The first 9 rows are patterns. Each new row is the sum of 2 different patterns, raised or lowered, with some noise. Before adding, each is slid sideways (what falls off one end comes back at the other) and multiplied by a number that may be negative. Names go in the order of the patterns.
Some rows, each with the names of its patterns after it:
0.056 -3.509 0.061 -2.448 2.219 -1.057 1.881 1.002 0.589 -0.189 -0.615 0.221 -0.139 0.369 -0.107 3.509 0.849 1.300 1.190 -1.652 0.317 -0.149 -0.046 1.242 0.288 -1.156 1.006 -0.599 0.692 0.267 -3.389 -2.351 0.543 -1.262 0.157 0.901 0.076 => z676
0.300 0.202 -0.443 0.055 -1.010 1.347 0.004 0.175 -0.392 -0.077 -0.245 -3.509 -1.053 1.587 -0.958 -0.224 3.509 -0.523 3.509 0.027 0.071 -0.025 0.627 -3.053 0.343 0.324 0.238 -3.509 -0.015 -2.970 -1.076 -1.202 -1.644 0.830 -1.003 0.772 -2.247 => z596
-0.443 -3.138 0.008 2.188 0.838 0.536 0.998 -0.114 -0.162 -1.949 -2.196 -0.023 0.894 -0.114 -0.506 0.136 0.552 -0.258 -0.449 -0.711 1.328 -0.219 1.251 0.322 -1.965 -0.263 -0.257 0.065 -0.062 0.548 -1.272 1.358 0.353 -0.471 -0.295 0.610 0.572 => z118
1.998 -2.929 -1.531 0.097 0.836 -0.443 0.808 -0.716 -1.312 1.394 0.257 -0.584 0.666 0.047 0.555 0.040 -0.146 -0.866 0.781 -0.213 0.592 0.195 2.439 2.296 -0.789 2.400 -0.012 2.336 0.959 -0.428 -0.862 0.015 -0.469 2.855 -0.812 0.699 0.300 => z14
-0.460 -0.606 -2.596 0.057 -0.889 1.195 2.021 0.185 0.206 0.403 -1.666 -3.509 -0.959 -0.565 -0.515 0.804 -0.198 2.305 0.027 -1.441 0.474 -0.477 -0.902 0.893 -2.636 -3.509 0.622 2.170 -0.026 0.043 -0.820 -0.514 1.147 -0.854 -0.207 2.878 -1.054 => z182
-0.584 -0.957 -0.079 -1.344 0.122 0.196 0.410 0.581 1.935 -0.261 0.205 -0.339 -0.360 0.969 -0.020 1.257 -0.265 0.287 0.002 0.393 0.723 0.499 0.375 1.691 -0.480 -0.620 -0.243 -0.200 1.230 -0.231 -1.481 0.937 -0.108 1.187 -0.843 -1.440 0.578 => z544
1.009 -1.953 0.193 -0.659 0.116 0.470 -0.183 0.880 0.952 0.490 1.313 -0.279 0.282 -0.234 -2.479 2.000 -0.302 0.210 -1.096 2.490 -0.424 -0.034 -1.487 2.040 -0.038 0.392 -0.628 0.231 -0.415 0.216 -1.983 0.212 3.019 -0.588 -2.608 0.177 -0.060 => z883
0.949 -3.509 0.238 -0.222 -0.022 1.283 0.500 2.099 -0.494 -3.272 -1.187 -2.041 -0.411 -0.591 3.107 0.419 0.703 1.144 2.748 -0.147 -3.509 0.442 -3.312 -0.692 -0.599 -0.342 -1.388 0.304 -0.793 -0.321 1.228 -3.456 1.418 -2.065 1.454 3.509 1.205 => z698
-0.642 0.878 1.789 -1.916 0.445 -0.648 -1.438 -1.311 0.545 -0.127 0.466 -3.078 -0.021 -0.620 3.010 -0.271 -0.325 -0.957 0.806 -0.225 0.982 -1.515 2.120 -0.356 0.231 1.138 1.440 -0.810 -0.238 -1.196 -2.547 1.180 -0.638 -0.710 -0.635 -1.104 -0.480 => z262

New rows. What belongs after each?
2.604 3.485 2.295 1.181 1.901 2.212 3.420 1.776 0.713 3.235 3.300 3.265 0.662 0.634 2.543 1.352 1.462 2.244 1.680 3.186 2.401 2.316 2.786 4.131 1.944 2.212 2.019 2.052 3.376 1.712 3.410 1.477 2.386 2.983 2.699 2.965 2.654 => z118 z544
-1.190 -1.389 -1.978 0.333 -0.935 -0.558 -3.782 -1.046 -2.090 -1.120 -0.198 -1.024 -1.614 -0.633 -2.266 -1.596 -0.492 -2.898 -2.279 -0.564 -0.996 -1.203 -0.551 -1.536 1.325 -1.007 -2.693 -1.461 -1.487 -1.786 -1.647 -2.040 1.063 0.118 -0.988 -1.340 -0.594 => z118 z262
-3.678 0.480 -3.018 -3.134 -5.393 -2.737 0.022 -2.236 -1.707 -4.441 -2.878 -3.145 -5.382 -3.105 -2.968 -3.346 -4.242 -2.230 -3.040 -1.905 -3.563 -4.468 -3.406 -3.270 -1.163 -2.293 -2.427 -2.365 -4.538 -4.553 -0.536 -4.053 -1.970 -2.302 -2.078 -0.774 -1.037 => z676 z262
-1.528 -2.603 -0.677 -4.017 -0.809 -0.758 -1.757 -0.638 -2.906 -0.373 -1.940 -3.670 -0.446 -2.120 -1.792 -5.939 -0.671 -0.650 -2.678 -3.244 3.177 -2.248 1.779 -2.321 -1.508 -2.156 -1.005 -6.299 -1.239 1.065 -2.057 -7.143 -1.655 -4.582 -1.946 -4.484 -3.122 => z596 z883
-1.951 -1.017 0.595 1.064 0.106 -0.260 -0.574 -1.278 1.197 1.327 -0.224 1.106 0.508 0.417 0.371 0.750 -0.746 1.401 -0.016 0.878 1.964 3.594 2.316 0.244 2.600 0.051 2.509 1.306 1.480 -0.339 1.440 -0.854 3.449 -1.059 0.646 0.494 2.295 => z676 z14
0.472 -0.906 2.991 -0.350 1.467 -0.306 -1.259 0.016 -0.747 0.701 -0.173 -0.641 0.534 -0.357 0.292 1.555 -1.150 1.592 0.502 1.824 -1.563 0.848 -0.744 1.353 -1.567 -0.123 -0.959 0.847 1.306 0.419 1.258 2.078 0.289 -2.025 1.265 2.261 0.424 => z883 z698
-1.700 -2.713 -1.981 0.826 -2.492 -3.859 -0.270 -0.806 -1.174 -2.682 -1.684 -2.580 -1.654 -1.429 -0.494 -1.087 -0.053 -2.242 -0.381 -2.663 -1.910 -2.119 -3.544 0.059 -2.049 -1.530 -2.644 0.213 -3.481 -2.135 -3.416 -0.727 -1.087 -1.572 -2.119 -1.522 -2.569 => z676 z883
2.466 0.855 1.612 1.546 3.519 2.495 0.002 0.584 1.639 0.840 2.097 1.803 3.246 2.981 2.144 0.704 2.136 2.206 3.116 2.649 1.382 3.554 2.219 2.039 2.441 0.337 0.854 3.391 1.568 3.699 1.134 2.146 1.353 4.022 -1.432 0.384 2.088 => z118 z14
1.831 2.695 2.810 0.734 1.183 2.680 0.284 -5.505 0.696 -3.029 -0.521 -2.960 -0.313 -3.383 -0.412 -1.593 -1.438 1.754 -4.085 1.912 -3.575 1.569 3.557 0.891 0.923 -4.140 1.204 -0.212 0.094 0.930 0.373 1.881 -2.836 -3.870 -0.017 -2.608 -0.537 => z596 z698
-2.426 -0.694 0.492 -1.987 -3.518 -0.121 -1.466 0.344 -2.273 -2.710 -1.900 -1.382 -0.945 -1.491 -0.223 -1.728 0.124 -0.124 -1.793 -1.357 -0.949 -2.421 -0.305 -3.922 -1.081 -0.223 1.023 -1.157 -0.461 -2.295 -0.071 -2.778 -2.749 -1.645 -0.421 -1.625 -1.531 => z118 z883
0.212 -0.482 -0.487 -0.524 -1.918 1.411 -4.920 -0.352 -2.913 -4.095 -0.047 -1.715 1.469 -0.949 -1.850 -1.090 -0.565 -2.021 -1.594 -1.134 0.940 3.055 2.542 -1.058 0.662 -2.945 -1.886 -1.304 -1.599 0.711 -0.844 3.587 -3.150 2.198 -2.119 -1.362 -1.133 => z676 z698
-0.287 -4.402 -0.034 -2.651 2.742 1.493 1.661 -2.142 -2.847 -2.425 -2.030 -1.547 0.016 -0.252 0.326 -1.365 -3.818 -1.879 -5.333 -1.989 -2.576 0.291 0.474 -0.810 -0.070 0.996 -2.208 -3.902 0.143 -4.328 -1.128 -2.063 -1.551 0.571 1.000 -2.082 -0.292 => z676 z698
-0.839 -0.174 4.344 0.902 -0.273 2.230 -0.838 0.336 1.422 1.408 3.549 3.180 1.277 -0.905 -0.859 2.906 0.194 0.790 2.263 2.298 0.905 -0.394 0.500 2.316 0.414 3.098 -1.724 1.222 0.919 1.642 -0.516 2.070 -1.419 1.697 -0.756 1.284 -0.046 => z118 z262
2.956 0.279 -1.845 -1.953 -0.482 -2.093 -0.839 0.204 -2.342 -1.054 -1.453 -1.768 -2.053 -1.968 -0.108 -0.921 -0.225 -2.042 -0.945 -2.168 -0.652 -4.407 -3.691 -0.107 -3.407 -1.558 -3.854 -1.870 1.060 -0.395 -2.572 -1.270 -4.361 -0.993 -1.868 -1.418 -2.033 => z118 z14
0.133 0.501 0.354 0.387 0.359 -0.506 1.170 -1.656 0.314 -2.268 -1.497 0.046 0.217 0.245 3.459 2.000 1.498 0.718 0.823 0.673 1.541 -1.387 0.918 -0.286 -1.193 -0.520 -0.171 -1.252 0.655 0.496 -1.350 0.818 -0.877 3.254 -1.244 0.924 -2.207 => z596 z262
-0.717 -2.176 -0.665 0.394 4.429 0.735 1.759 0.368 -0.406 -0.082 -3.278 2.573 3.201 1.780 1.503 2.841 0.735 -2.281 -0.959 1.484 -0.486 -1.575 0.222 3.917 -0.164 3.611 -0.371 1.296 3.189 1.384 -1.763 1.363 0.774 0.239 2.090 -0.549 1.867 => z883 z698
-1.340 0.357 -1.916 -1.142 -1.664 -2.858 -0.603 -2.370 -0.317 -2.330 -3.757 -3.128 -2.262 -0.080 -1.577 -1.692 -1.612 -2.778 -2.461 -3.353 -1.496 -0.572 -0.469 0.277 -1.061 -1.003 -4.614 -1.710 -0.991 -3.078 -3.409 -2.344 1.494 -0.865 0.288 -0.707 -0.518 => z544 z698
2.343 1.366 -0.161 0.626 0.346 1.152 0.346 3.240 2.083 1.983 2.138 2.117 1.590 0.776 1.226 0.131 0.617 1.752 2.165 0.640 1.944 1.687 1.404 2.850 -0.062 2.078 0.377 1.882 2.040 2.199 1.883 0.120 1.900 0.874 1.531 1.390 1.943 => z544 z698
-0.566 -0.802 0.319 0.867 4.034 0.309 1.320 1.175 0.446 1.091 -0.083 1.464 2.466 0.875 2.858 0.930 1.517 -0.318 1.179 0.203 0.315 -0.811 2.219 2.970 0.904 1.630 1.452 1.400 1.472 1.412 0.873 0.985 1.726 -0.668 3.093 0.010 1.637 => z698 z262
1.723 5.297 2.578 2.238 2.562 0.902 2.333 0.906 2.877 4.723 3.125 3.781 2.675 2.156 0.491 2.534 2.163 1.776 -0.144 2.709 5.884 1.733 5.018 2.443 3.442 3.581 3.311 2.667 3.585 2.813 2.342 5.056 1.398 3.905 1.174 -0.982 1.823 => z544 z698
0.220 2.157 0.923 0.138 0.532 1.567 -0.034 -2.434 -0.997 2.734 0.702 0.188 4.347 0.883 4.091 1.634 0.723 0.675 1.151 -2.424 -0.102 1.229 0.840 -2.257 0.957 -2.569 -0.198 -1.082 -0.644 1.377 -0.195 1.230 -1.727 0.727 0.746 -0.664 1.056 => z596 z544
1.757 0.102 0.813 -1.093 0.366 1.701 0.239 0.615 1.862 -0.126 3.414 5.492 -0.755 -0.907 0.815 1.433 0.272 1.571 -0.091 2.509 -0.030 -1.732 1.663 1.665 1.325 3.463 0.732 2.793 -0.259 -2.623 1.077 2.184 0.458 2.485 3.538 2.837 1.307 => z182 z883
1.526 3.859 1.637 2.408 1.420 2.644 -1.899 -0.454 -0.170 -0.371 -2.036 1.057 3.961 1.310 4.654 1.474 0.950 1.210 2.304 0.512 1.288 1.268 -0.015 4.127 -1.010 2.771 -0.934 -2.376 0.592 0.069 4.016 0.602 1.020 0.616 0.232 -0.181 -1.165 => z118 z698
0.230 0.666 -1.521 0.263 3.689 -0.254 -1.875 0.607 1.331 2.390 -1.795 1.578 -0.218 1.475 1.318 0.092 0.891 1.354 0.744 2.843 -0.148 0.964 0.332 -1.164 1.227 -0.492 0.601 -0.253 2.685 0.315 0.110 -1.511 3.004 0.523 0.595 0.118 0.686 => z14 z883
2.003 1.921 0.900 3.220 0.700 2.616 -0.042 0.174 1.419 1.344 3.678 0.880 1.995 2.579 0.485 1.540 -0.034 2.478 4.342 2.064 3.155 2.507 2.080 0.809 1.412 1.253 0.873 -0.048 0.700 3.778 1.382 3.746 2.348 1.487 1.922 1.752 1.715 => z544 z698
-1.842 -3.257 0.385 0.120 -1.914 -3.543 -3.318 -2.379 -1.805 -1.801 -3.065 -1.287 -2.759 -3.481 -1.291 -2.152 -1.936 -0.020 -1.904 -1.863 -4.839 -3.620 -1.100 -1.907 -2.189 -0.462 0.192 -1.589 -2.936 -3.127 -2.766 -1.605 -3.903 -2.517 -1.134 -2.242 -2.029 => z118 z182
0.048 1.788 -0.023 0.525 0.497 0.824 -0.048 1.579 0.750 1.350 4.127 1.564 -1.623 2.235 0.640 -2.265 1.315 -0.705 2.555 -0.116 2.695 0.043 5.604 1.134 -0.056 -0.327 4.104 0.289 5.974 1.042 2.395 2.472 1.500 -0.964 -1.467 2.954 1.060 => z596 z14
-0.233 0.114 1.170 -0.720 0.077 0.895 1.528 3.602 1.168 0.373 0.311 -1.126 -3.054 1.092 -0.507 0.310 1.362 1.336 1.013 -0.386 -0.812 1.338 -0.237 0.028 0.905 -2.682 -2.017 1.160 2.039 0.817 0.496 0.037 -0.059 1.420 -0.869 0.696 2.997 => z14 z182
-0.158 -0.885 0.548 0.160 2.562 0.914 2.060 1.937 -0.707 -0.538 0.977 2.612 0.403 1.862 -0.708 -1.972 1.295 1.514 1.364 2.828 1.195 1.778 2.073 0.838 -0.601 2.866 0.046 0.243 -0.781 -0.562 2.952 0.293 3.603 2.833 1.537 1.468 2.144 => z182 z698
-0.022 -0.539 -0.340 -0.818 1.566 -0.390 -0.738 0.906 1.649 2.637 -1.308 0.607 0.400 1.184 -0.080 -0.451 -1.737 0.051 -0.225 2.367 -0.189 2.001 -0.019 1.637 -2.534 -1.472 0.809 0.569 0.690 0.349 -0.360 -0.985 1.248 0.684 -0.091 0.705 1.394 => z14 z544
0.093 -1.929 -1.148 -1.759 0.218 -1.071 -0.517 0.271 3.686 -1.214 0.336 -0.146 -1.933 -1.270 -1.630 -0.220 1.711 1.166 -0.906 0.874 -0.624 2.273 3.363 -0.513 -1.665 -0.999 -1.795 1.786 -0.274 -0.800 1.418 0.791 -3.140 0.590 -0.325 2.502 1.756 => z182 z262
0.685 -0.049 0.962 0.666 0.101 -2.600 0.150 0.039 1.898 0.767 0.363 1.067 1.035 -0.195 1.325 -0.390 1.294 0.767 -0.466 -0.352 1.621 1.127 0.395 -0.009 -1.133 0.957 0.734 -0.154 0.168 1.262 -0.139 0.059 0.785 0.398 -0.432 0.486 0.770 => z182 z262
-0.598 0.280 0.210 0.352 1.474 1.062 0.139 0.221 -0.120 0.802 -0.080 -0.214 1.741 1.451 0.486 -0.071 0.327 -0.900 0.042 1.450 1.790 0.424 1.207 -0.572 0.341 0.293 -0.977 -0.170 0.617 0.706 -0.232 -0.048 0.333 2.217 -1.140 -1.435 -0.749 => z676 z118
-0.111 0.874 0.347 0.296 0.631 0.204 0.249 -1.773 -1.494 1.048 -2.532 1.131 -0.640 0.206 1.227 0.393 0.903 2.243 -2.298 1.380 -0.820 1.141 0.362 2.518 2.403 1.420 0.153 2.144 0.028 1.159 1.403 -0.820 -1.054 1.372 0.006 0.939 0.576 => z14 z544
-1.680 1.563 2.356 1.599 3.463 1.695 3.532 3.233 1.223 2.382 2.321 1.559 3.459 0.055 -0.861 2.342 4.714 2.176 2.713 1.776 3.411 4.778 1.058 3.659 4.840 2.853 2.552 1.529 -0.479 2.410 1.274 5.146 3.536 2.931 2.779 3.930 -0.926 => z14 z182
-2.709 -4.251 -2.166 -3.653 -1.907 -3.632 -0.156 -3.737 -0.714 -4.060 -1.868 -1.944 0.368 -0.312 -1.682 -2.121 -1.068 -1.703 -0.751 -6.291 -0.519 -0.111 -2.157 -0.578 3.386 -2.701 1.836 -2.515 -3.717 -0.346 -1.410 -5.125 -1.638 -2.119 -1.609 -5.466 -0.584 => z596 z262
-3.365 -2.147 -1.510 1.241 -0.927 -0.865 1.071 -1.337 -0.510 -1.645 -1.597 1.398 -0.283 0.392 0.041 -0.436 -3.701 -0.660 -1.824 -1.316 -2.649 -2.876 -0.102 -0.942 0.455 -0.442 -0.057 -0.716 -0.052 -3.265 -0.383 -2.165 -0.495 0.619 -0.797 0.934 -1.593 => z676 z698
-0.554 2.976 3.518 -0.277 2.889 -2.685 2.779 -0.795 1.949 -1.365 2.097 0.820 3.774 -0.550 0.577 0.927 2.347 -2.174 -1.189 3.626 2.001 1.149 2.295 -1.756 -0.600 1.651 0.661 0.920 1.367 -0.553 1.909 -0.069 0.902 -0.225 -1.776 -1.826 1.504 => z676 z14
-3.232 -4.239 0.046 -2.711 -4.143 -1.560 -0.485 -2.924 -4.726 -2.747 -5.558 -4.474 -4.820 -3.558 -4.480 -3.144 -2.885 -1.500 -1.573 -5.879 -1.652 -5.415 -1.765 -1.361 -2.127 -1.472 -6.454 -2.739 -2.870 -3.731 -0.536 -0.743 -1.613 -4.830 -6.036 -4.254 -4.494 => z182 z698
-0.136 2.569 -0.036 0.913 0.745 1.080 0.357 0.539 1.183 -0.130 2.428 -0.452 1.586 -0.362 -2.796 -0.577 0.568 2.017 0.293 1.985 0.292 1.182 0.262 -0.594 0.711 2.492 -0.043 1.749 0.847 0.871 -2.550 0.262 -1.052 -0.548 -1.460 -0.059 2.714 => z596 z698
0.830 1.738 0.873 1.094 2.616 1.282 0.095 1.356 1.522 3.676 1.452 -1.285 0.805 1.094 0.870 1.965 2.777 3.052 3.534 1.342 0.460 2.162 1.949 2.104 0.835 1.873 1.868 2.309 0.748 1.978 0.566 2.247 2.908 1.349 1.554 1.300 2.341 => z118 z544
2.608 3.177 0.653 1.959 3.884 1.187 2.890 4.584 0.778 1.120 0.850 -2.207 2.223 0.885 3.376 4.224 1.283 2.126 1.235 0.619 -1.688 1.029 1.071 0.901 2.345 1.421 2.766 2.325 1.114 2.575 1.686 0.022 3.023 0.632 -2.218 2.626 3.076 => z182 z544
-4.476 -3.285 -1.893 -1.947 -1.854 -1.710 -4.309 0.022 -3.671 -2.072 -3.848 1.035 -2.017 -1.812 -2.681 -0.825 -3.788 -1.355 -1.048 -2.847 -2.287 -1.276 -2.613 -1.003 -2.557 -3.594 -1.561 0.145 -2.725 -1.739 -3.072 -1.144 -4.204 -3.573 -1.426 -4.273 -1.856 => z14 z883
0.166 0.074 3.442 1.840 0.889 0.646 2.217 0.553 -1.999 0.423 -1.593 0.163 0.381 -0.590 -0.375 -0.060 -0.277 1.263 1.355 -1.719 1.263 -0.897 1.004 3.364 0.453 0.842 -1.624 0.665 -0.104 0.084 1.469 2.445 1.736 -1.135 -2.264 -0.647 -1.472 => z118 z698
-0.937 -6.632 -1.920 -2.193 -1.518 -1.166 -1.599 -2.330 -0.239 -4.291 -1.494 -1.054 -3.241 -2.425 -1.335 -1.590 1.766 2.212 -2.951 -0.100 -1.103 -1.647 -0.649 -1.176 1.386 -2.388 -1.478 -1.385 -1.232 -2.219 -1.012 -0.817 -1.839 -0.991 -2.119 1.238 -1.786 => z676 z262
